There are 9 hidden switches. A switch that is on adds its own fixed numbers to the row, and there is some noise. The rows also spread widely along 9 directions, which tell nothing about the answers.
(in the rows, 128 means zero)
Known rows, each followed by its switches (1 for on, 0 for off):
[134 176 126 117 142 122 169 148  92 136 107  90  83 118 137 161  97 141
 130 135 115 106 113 165  83 124 147 122 212 133]
0 0 0 0 0 1 0 0 0
[147 149  99 117 124 162 130 123 120 132 148 125 132 128 142 116 152 161
 116 114 100 106 121 124 136 119 132 145 121 157]
1 1 1 0 0 0 0 0 1
[109 148 124 130 141 134 121 163 162 104 178 100 152 159 141 101 162 128
 143 120 142 157 137  89 143  99 134 159  72 141]
1 1 1 1 0 1 0 1 0
[136 133  96 122 136 145 135 120 132 129 142 143 152 150 114  85 173 145
 110  70 124 132 100 137 104 122 120 111 156 142]
1 0 0 0 0 0 1 1 0
[130 134 122 101 127 118 141 144  98 135 132 117 128 178 127  97 174 132
 113 120 137 101 124 159 103 118 125 139 151 151]
1 0 0 0 0 1 1 0 0
[110 160 123  80 128 115 134 149  75 112 165 108  87 160 129 137 157 133
 123 165 123  95 133 164 101 128 148 143 150 144]
0 0 1 0 0 1 1 1 1
[135 164 122  87 136 156 137 135 129 105 164 113  78  86 131 159 125 169
 101 116  81  98 109 143 131 127 145 126 185 128]
0 1 1 0 0 1 1 1 0
[ 86 147 106  51 164 135 172 146  77 128 161 176  87  48 113 134 102 184
 117 179 140  82 139 127 127 135 117 114 140  78]
0 0 1 1 1 0 1 0 0
[101 169 137  85 176 100 165 114 146 106 182 151 160 121 114 110 121 138
  96 113 178 139 111 121 121  95 135 100 117  90]
1 0 0 0 1 1 0 0 1
[139 165 127 133 149 115 185 142 135 168 121 127 112 146 189 145 116 157
 122 177 159 103 111 135 125  86 101 120 130 143]
0 0 0 0 0 1 0 1 1
[130 140 128 123 134 118 166 171 121 170 113 133 103 155 173 131 169 174
 119 172 153  83 123 159 117  92 103 126 132 147]
0 1 0 0 0 1 1 1 0
[ 99 139 107 136 159 129 176 180 145 176 122 155 130 117 165 112 117 168
 150 187 174 130 143  80 144 100  88 132  66 112]
0 0 1 0 0 0 0 1 0
[ 85 142 122  89 145 121 136 123 109 100 181 153 140 129  98 118 170 129
 111 110 142 142 136 149  99 136 133 115 122 123]
0 0 0 1 0 0 0 1 1
[128 178 145 129 155  80 166 145 142 128 153 117 116 149 188 157 137 152
 102 187 188  93  94 141 118  63 129  97 143 117]
1 0 0 0 1 1 1 1 0
[150 159 118 132 161 133 170 123 148 135 139 111 128 142 145 120  65 132
 120 142 154 127  89  75 150  77 129 125 136 126]
1 0 1 0 0 0 0 1 0
[ 88 162 123 112 142 139 165 207 146 134 134 105 102  97 155 142 114 166
 154 149 118 138 147 122 133 110 132 155 113 111]
1 1 0 1 1 1 1 0 0
[ 96 135 121  88 127 117  90 119  98  56 207 118 139 150  84 119 175 106
 113 107 137 138 143 125 107 141 161 123 126 133]
0 0 1 1 0 0 1 0 0
[128 146 104 105 121 149  92 131 106  74 169  94 142 165  72  95 160 110
 127  54  97 147 120 126 101 133 178 139 157 149]
1 1 1 0 0 0 1 0 0
[164 145 124 112 129 130 142 105 111 118 142  97 109 155 140 143 125 126
 103 115 115  98 101 143 118 111 134 131 187 151]
0 0 0 0 0 1 0 1 0
[119 114 143 103 150 124 189 185 138 160 108 144 132 181 116  85 177 141
  97  94 137 136 137 176 115 115  93 132 150 146]
0 0 1 0 0 1 1 1 0
[178 140  91 112 132 155 160 131  81 168 103 116 103 154 144 101  95 160
 133 154 120  63  98 112 142  96 121 149 157 158]
1 1 1 0 0 0 1 0 0
[119 141 114 139 131 128 122 124 135 102 164 120 145 144 132 133 164 124
 126 107 138 146 126 125 108 119 131 119 131 141]
0 0 0 1 0 0 0 1 0
[ 85 154 113 101 133 143 112 152 146  90 193 121 111  90 132 147 156 153
 109 136 109 131 133 114 130 140 150 127 122 116]
1 0 1 0 0 0 1 1 0

New rows, each followed by its switches (1 for on, 0 for off):
[128 143 131  91 151 126 156 136 124 125 157 124 119 134 144 115 128 147
 106 152 145 101 121 121 147 105 118 137 128 137]
1 0 1 1 0 1 1 0 0
[171 149 104 119 151 158 195 137 136 179 103 134 114 139 164 107  82 168
 132 131 123 107 105 115 148 102  88 137 145 151]
0 0 1 0 0 1 1 0 1
[182 152 108 126 124 141 142 120 115 121 128  80 118 168 137 130  64 123
 131 115 115 104  90  97 147  77 155 142 171 144]
1 1 0 0 1 0 1 0 0
[131 174 111  96 127  95 108 106  64  89 176  72  96 169 129 150  88 102
 150 184 163  89 104  98 102  99 179 126 159 128]
0 0 0 0 0 1 1 0 0
[100 169 115 128 140 130 144 161 128 117 147 106 108 103 151 153 123 150
 141 153 130 134 126 123 105 119 145 121 141 129]
1 0 0 1 0 0 1 0 0
[156 165 109 136 147 108 136 112 105 133 145 111 144 171 162 107 141 138
 131 162 180  91  98 105 115  84 125 125 122 147]
1 0 1 0 0 1 0 0 0
[137 157 118  92 156 149 170 105 118 136 139 159 120  87 130 127 147 179
  71 106 110  97 106 166 117 130 116 107 172 135]
1 0 1 0 0 0 0 0 1
[146 176 105  89 132 132 136 114  79 103 161 112  97 131 131 146 133 148
 120 128 107  89 108 159 101 126 149 123 186 132]
0 0 1 0 1 1 1 0 1
[159 141 124 108 127 128 120  89 132 108 173 104 136 143 154 136 126 129
  95 135 135  92 106  99 152 104 133 135 131 144]
1 0 0 0 0 1 0 0 0
[143 183  97 134 152 140 145 142 133 138 144 130 136 151 152  97 171 174
 139 108 135 120  90 142  95  98 128 117 139 148]
1 1 1 0 0 1 1 1 1
[124 105 116  97 100 144  97 140 129  86 168  89 151 193  84  95 163  83
 126  54  96 162 153 117 130 147 145 165 126 157]
0 0 0 0 0 1 1 0 0
[118 220 132 104 146 126 143 132 116  87 174  86  58  65 165 216  95 166
 117 168 102 103 105 156  95 126 175 101 199 120]
0 0 1 0 0 1 1 0 1
[ 89 137 156  39 160 114 173 131  90 101 159 132 100  97  73 135 104 126
  85 118 129 115 136 165 111 139 141 123 185 103]
0 0 0 1 0 1 0 0 0
[ 90 134 161  66 145 124 154 122 153  91 182 160 127  97 100 154 163 144
  41  88 116 140 137 181 122 142 134  89 154 117]
0 0 0 0 0 0 1 0 1
[129 117 132 111 125 122 137 121 127 119 153 131 136 158 124 129 160 123
  86 117 137 118 127 138 129 116 122 125 136 142]
0 0 0 0 0 0 0 1 0
[145 153 126 123 147 134 151 117 142 114 153 125 119 128 139 145 113 149
 105 114 132 120  97 128 130  90 133 101 163 139]
0 1 0 1 0 0 1 1 0
[158 168 127 145 166 124 163 107 156 134 140 152 178 166 142  89 216 163
  92  46 151 136  77 191  78  91 109  84 164 165]
1 1 0 1 0 1 0 1 1
[162 127 135 148 142 153 200 156 192 179  98 150 135 114 185 135 143 191
  71 109 116 108 110 148 162  82  78 122 139 142]
1 1 0 0 1 0 0 1 0
[119  96 115  83 115 175 134 153 170 136 162 126 121 119 141 113 137 146
 104 114  84 125 147  91 189 138 102 181  93 139]
1 0 0 0 0 1 1 1 0
[109 149 112 119 132 134 148 169 105 129 117  95 122 148 103 112 126 117
 160  92 113 155 143 137  86 142 142 145 160 132]
0 0 0 0 0 1 0 0 0
[121 143 100 125 171 128 162 126 139 159 147 197 162 119 145  74 189 197
 111 124 186 105  96 134 108  89  88  85 105 123]
1 1 0 1 0 0 1 1 0
[167 139 134 161 121 126 150 140 148 136 119  77 126 172 191 154 126 123
 129 139 129 121 128 123 139  96 112 149 135 177]
0 0 0 1 0 1 0 0 0
[136 151 125 144 154 124 171 144 177 123 135 121 151 137 138 131  79 129
 121  94 154 167 109  96 136  85 125  97 141 113]
0 0 0 0 1 0 1 0 0
[174 126  78 162 132 138 122 100 137 124 159 155 189 195 149  66 193 141
 137  82 165 131 100 100 124  92  90 110 102 155]
0 0 1 1 1 0 1 1 0
[133 120 129  62 174 101 204 130  62 154 114 192 144 169  78  47 183 158
  84  88 176  86 112 207  83 113  84  97 187 122]
0 0 1 1 1 1 1 0 0
[151 159  89 109 135 143 123 112  82 112 155  87 136 179 119  88 120 109
 168 112 119 123 112 102 114 118 146 167 135 161]
1 0 1 1 0 1 0 0 1
[187 166  68 179 103 171 102 126 121 131 126  64 115 149 187 142 123 142
 186 123  86 116 111  83 122 123 131 164 146 176]
0 0 1 0 0 1 0 0 0
[125 195 129 110 154 127 152 142 124  99 152  91 111 137 120 135 124 133
 121  93 112 143 100 161  83 119 165 115 193 138]
1 0 1 0 0 1 1 0 1
[127 154 114 105 166 129 179 136 124 132 131 162 129 103 113 116 117 168
 102 100 143 122 108 144 109 111 116  87 174 102]
0 0 1 0 1 0 1 0 0
[131 147  81  95 124 150 131 137  91 120 146 110 110 121 115 117 103 141
 163 115 106 116 126 105 114 136 140 145 159 113]
0 0 0 0 1 1 1 0 0
[143 161 108 149 132 139 156 144 142 146 124 105  99 110 189 171  72 155
 141 176 132 114 115  89 140  97 125 119 137 135]
0 0 0 0 0 0 1 0 0
[111 166 121 110 152 123 140 147 140 120 168 138 119 115 152 127 179 169
 104 142 146 109 110 143 109 113 126 108 138 123]
1 0 1 0 0 1 1 1 0
[146 105  92  87 128 148 142 119  94 132 143 154 145 159  94  74 132 135
 118  96 128 109 129 110 140 125 109 140 133 129]
0 0 1 0 1 0 1 0 0
[131 163 110 132 146 125 162 158 133 138 138 120 137 163 148 114 141 138
 149 123 142 143 127 126 113 105 118 137 121 133]
0 0 1 0 1 1 0 1 1
[110 133 117  73 120 134 113 110  87  84 187 114 120 145  95 132 129 107
 119 119 115 125 141 126 122 140 156 140 135 143]
0 0 0 1 0 0 1 0 1
[132 151 120  90 141 125 165 138 112 132 142 123  89 119 143 149  98 152
 116 153 130  93 111 134 128 107 126 125 173 112]
0 0 0 0 1 1 1 1 0
[191 148 111 135 148 152 203 115 139 195  99 140 111 136 202 129  99 180
  95 169 127  70  88 124 165  77  81 132 143 166]
1 0 1 0 0 0 0 1 1
[141 163 111 117 113 144 122 129 110 104 168  85  80  82 193 197 101 159
 126 208 101  75 132  96 163 114 144 159 126 134]
1 0 1 1 1 0 0 0 0
[166 173 161 138 138 121 165 130 161  87 148  70 123 158 156 173 122 112
  91  81 100 149 115 170 130  99 144 128 186 161]
0 0 1 1 1 1 0 0 1
[120 137 141  44 165 125 195 114  98 146 139 157 119 119  94 103 111 150
  71 119 133  90 113 166 124 122 117 125 169 119]
1 0 0 0 0 1 0 0 1
[140 124 127 100 152 124 137 115 134 111 176 144 158 181 111  76 155 128
  93 111 166 118 105 106 149  81 123 123 105 147]
1 1 1 1 0 0 1 1 0
[134 155 120  74 158 119 163 124  95 133 155 129 118 170 116  92 120 134
 113 140 149  97  98 135 121 100 132 131 151 136]
1 0 1 0 0 1 1 1 1
[148 135  77 101 125 152 134 106  96 143 146 147 124  99 148 119 135 172
 139 135 120  80 124 104 132 133 103 140 131 119]
0 0 0 0 1 1 0 0 0
[126 115 106  61 152 144 153 100 101 135 162 161 134 119 100  78 142 150
 100 111 131  92 115 118 141 127 102 143 132 123]
1 0 0 1 0 1 0 1 0
[162 165 165 145 147 134 183 156 207 115 138  97 112 125 192 174 145 158
  63  92  98 134  97 175 149  86 114 116 191 153]
1 0 1 1 1 1 1 1 0
[ 59 183 122 112 144 105 104 141 144  83 220 128 139  89 166 158 188 154
 135 181 165 140 152 108 111 126 148 122  53 112]
1 0 0 1 0 1 0 0 1
[148 114 142 134 136 126 159 130 176 128 134 125 164 185 130 108 120 111
  89  83 152 158 119 108 151  92 108 116 123 149]
0 0 0 0 0 0 1 0 0
[136 143 110 144 145 151 160 140 182 159 135 143 144 107 181 120 158 178
 112 118 129 125 111 116 140 108  87 126 116 137]
1 0 0 0 0 1 0 1 0
[136 174 101  90 137 142 148 128  87 119 150 108 107 120 132 128 120 149
 134 133 105  96 118 136 116 126 146 149 160 128]
1 0 1 0 1 1 0 0 1
[133 133 115 137 113 141 123 143 148 131 156  99 125 143 187 139 173 144
 126 153 117 110 136 113 148 116 110 165 100 162]
1 0 0 1 0 1 0 1 0
[124 161 128 130 155 129 184 151 146 155 134 149 108 102 196 159 119 182
 113 190 153 106 125 127 143  96  96 110 109 141]
0 0 1 1 0 0 1 0 1
[ 78 152  69 110 131 179 144 202 108 157 127 134  83  67 137 119 141 189
 174 157  83 124 151 115 112 161 123 161 123 115]
1 0 1 0 0 0 1 1 0
[118 141 132  52 150 124 157 119  78 113 151 122 102 129  80 112 130 126
  86 106 115  92 108 170 102 131 149 132 200 121]
1 0 0 0 0 1 0 1 0
[140 115  80 116 143 170 161 136 126 173 116 182 138 105 136  84 151 190
 119 109 123 105 125 116 135 136  76 121 120 134]
0 0 1 0 0 0 1 0 0
[152 165  96 132 143 148 126 110 135 104 173 103 122 134 151 129 100 136
 136 131 127 123  88  80 138  97 143 127 143 143]
1 0 1 1 0 0 1 1 0
[135 148 122 122 147 124 160 142 131 133 130 118 128 166 123 111 138 130
 122  93 140 137 105 146 100 109 123 112 173 138]
0 0 0 0 0 1 1 1 0
[ 93 158 135 108 150 129 169 165 173 149 168 143 104  87 207 161 140 185
 111 203 145 109 134 118 158 103  99 135  75 126]
1 0 0 1 0 1 1 1 1
[135 156 113 143 144 137 138 143 138 122 149 115 139 147 146 115 157 147
 127 122 137 127 113 118 122  95 130 130 121 152]
1 1 1 1 0 0 0 1 0
[128 147 131 137 151 143 161 156 183 136 150 121 133 120 177 129 151 157
 112 130 132 138 125 111 153 104 101 141 107 142]
1 0 1 1 0 1 0 1 0
[143 134 115 125 143 139 155 149 155 135 151 107 123 165 163 113  90 130
 148 152 147 132 121  67 170  88 105 155  95 144]
0 0 1 1 0 1 1 1 0
[106 149 140  99 125 102 133 142 113 114 165 107 120 157 147 150 153 119
 114 166 148 115 148 139 121 119 139 141 106 142]
0 0 0 0 0 1 0 0 1
[ 84 135 122  43 125 127 139 158  69 110 170 136  93 118 100 129 151 142
 101 160 109  87 160 159 126 146 148 153 132 115]
1 0 1 0 1 0 1 0 1
[115 118 165  87 108 112 157 175 112 122 143  71 103 206 142 139 155  88
 100 156 109 117 163 169 146 114 136 195 123 179]
1 0 0 1 0 1 0 1 1
[158 134  93 105 136 154 163 131  92 165 115 142  98 132 149 109 137 174
 110 148 113  67  98 141 128 115 107 134 171 149]
1 0 1 0 0 0 1 1 0
[142 168 120 175 125 118 122 153 168 110 160  90 137 159 190 164 135 136
 141 161 155 138 124  82 146  70 140 129  85 137]
0 1 1 0 1 0 0 1 0
[131 168 107 125 118 144 138 159 132 115 155  90  99 140 165 155 114 137
 137 152  98 123 125 115 139 110 147 154 133 140]
1 0 1 0 1 0 1 1 1
[135 130 114 141 117 136 129 134 143 124 140 102 141 155 145 135 112 115
 132 123 131 142 137  85 143 112 127 142 108 146]
0 0 0 0 0 0 0 0 0
[152 135 134  91 139 129 157 124 121 124 150 114 103 155 133 129 116 135
  91 134 126  97 108 132 146 104 122 135 165 142]
0 0 1 0 0 1 1 1 0
[145 126 110  88 112 152 114 110 114 119 173 117 130 150 146 115 161 137
 104 138 104  91 139 112 159 132 121 175  97 163]
1 0 1 0 0 1 0 0 1
[ 90 111 159  14 157 134 170  97 142 105 195 198 125  78  81 124 159 164
   4  98 117  97 122 178 155 138 117  97 153 107]
1 0 0 0 0 0 1 1 1
[109 125 139  86 135 102 165 167  92 124 141  94 113 184 116 117 101  94
 143 157 153 124 147 120 133  99 132 166 125 124]
0 0 0 1 1 1 0 1 0
[129 148  85  83 146 171 158 156 116 156 142 160  99  73 142 105 148 211
 122 133  97  78 115 134 138 125 105 142 143 109]
1 1 1 0 1 1 1 1 0
